There are 3 ways to turn a row about zero (a turn may also mirror it). The second row of each pair is the first, turned, with some noise. The first 18 pairs use one turn. New pairs use 2 turns, one after the other, and a turn may come again.
Known pairs, each followed by its turns in order:
[ 34  25 -17  21  19]
[ 2  6 27  3 46] | K793

[-23  56  23 -47 -37]
[  3  14 -86   3   3] | K183

[-58 -51 -27 -60 -15]
[ 59 -23 -61   5 -60] | K793

[-55 -38 -43  27  29]
[ 48 -67 -14 -17  20] | K756

[ 35 -40 -34   8   3]
[  4 -44  41   8 -16] | K183

[ -6 -26  32  -6  44]
[  6   9   5 -57 -17] | K793

[-36  36  53  29  61]
[ 21  86   6 -22  32] | K183

[-24 -55  47  15 -18]
[-51   8  22  32  49] | K183

[-10  13  10  22  17]
[-6  7 30 -6 -7] | K793

[ 53   1  35  28 -25]
[27  2  9 66  1] | K183

[-18  -5 -26  -6  34]
[  3 -37   4 -32  -2] | K756

[-1 51 32 -8 43]
[-63 -15  28  -1  17] | K756

[ 12 -20 -10  47  16]
[ 8 45 24 -1  7] | K793

[ 49 -57  27  53  20]
[ 46  47  27 -25  64] | K756

[ -4 -13  54  14  51]
[-31  -3   3 -21  69] | K756

[  7  52  43 -53 -36]
[-60 -68 -24   5   6] | K793

[-43  15  38 -23 -34]
[-32  -5 -46  38   5] | K756

[ 58  16  30  55 -61]
[ 17  12   5  99 -33] | K183

New pairs. What belongs after each?
[  5 -27  49  55  59]
[-41 -87 -22 -13  -1] | K793 K793

[-12 -10  41 -18 -14]
[  6 -46  14  -2 -18] | K756 K756

[ -2  38 -25 -47  62]
[ 23 -39 -57 -19  55] | K183 K793

[ 26  45 -22  33  55]
[-10  22  -5  30  76] | K756 K183

[-28 -53   3  12 -26]
[ -2 -46 -31  11  40] | K183 K756

[ 17  14  50  59 -53]
[ 36  71  38   8 -32] | K756 K183

[-54 -52   6 -55 -50]
[ 35 -80 -44 -36  12] | K183 K756

[-35 -59 -58 -39  21]
[   4 -100  -15   -9   -2] | K756 K183

[ -1  41 -58 -59 -13]
[-25   9 -57  61 -37] | K756 K793

[  9 -10  60 -54  28]
[-29 -64 -29 -42  19] | K793 K183

[ 36 -12  39  22 -53]
[ 48 -13  38  32  44] | K183 K756

[-60  58  -3 -60 -18]
[ 12  80 -48   5 -42] | K793 K793

[ 14 -23 -43  34  20]
[-19  41 -42  16  22] | K183 K756

[-34 -57 -55  39  30]
[-40 -37 -32 -33 -70] | K183 K793

[-23 -17  10 -44 -10]
[-23 -23  -6 -31 -33] | K756 K183

[ 26 -59 -29  30  35]
[ 64 -38 -12   1  39] | K756 K183

[-52  27   7 -56 -15]
[ 15  57 -50  19 -23] | K793 K793

[ -8  55 -50 -25 -54]
[-20  18  89  17 -14] | K793 K183

[ 54  55 -33 -59  -9]
[  0 -17  90 -47  26] | K793 K183

[ 31 -45  34   2 -19]
[  0  46  34 -32 -17] | K183 K793

[-9 27 -6 55  3]
[-25  42  12 -37  -9] | K756 K793

[-39  46 -38 -61 -42]
[ 94  20  -5 -14  37] | K793 K756

[-59 -33  22  31 -17]
[ 43 -19  45 -44  13] | K756 K756

[-46   2 -44 -48 -44]
[-43 -56   1  25 -56] | K756 K183

[ 47  42 -15  28  61]
[-62  -7 -34 -14  62] | K183 K793

[  4 -47  53  44 -42]
[-14  36  75  -7 -40] | K183 K793

[ 44 -48  49 -37 -29]
[-20 -32 -24 -73 -41] | K793 K183

[-19 -30 -52  -5  -8]
[ 28  45  -4 -20 -31] | K756 K756

[ 28  53  37  32 -39]
[-47  61  13 -32  22] | K793 K183

[-45  44  18 -48  51]
[ 44 -65  -8  -8  51] | K183 K793

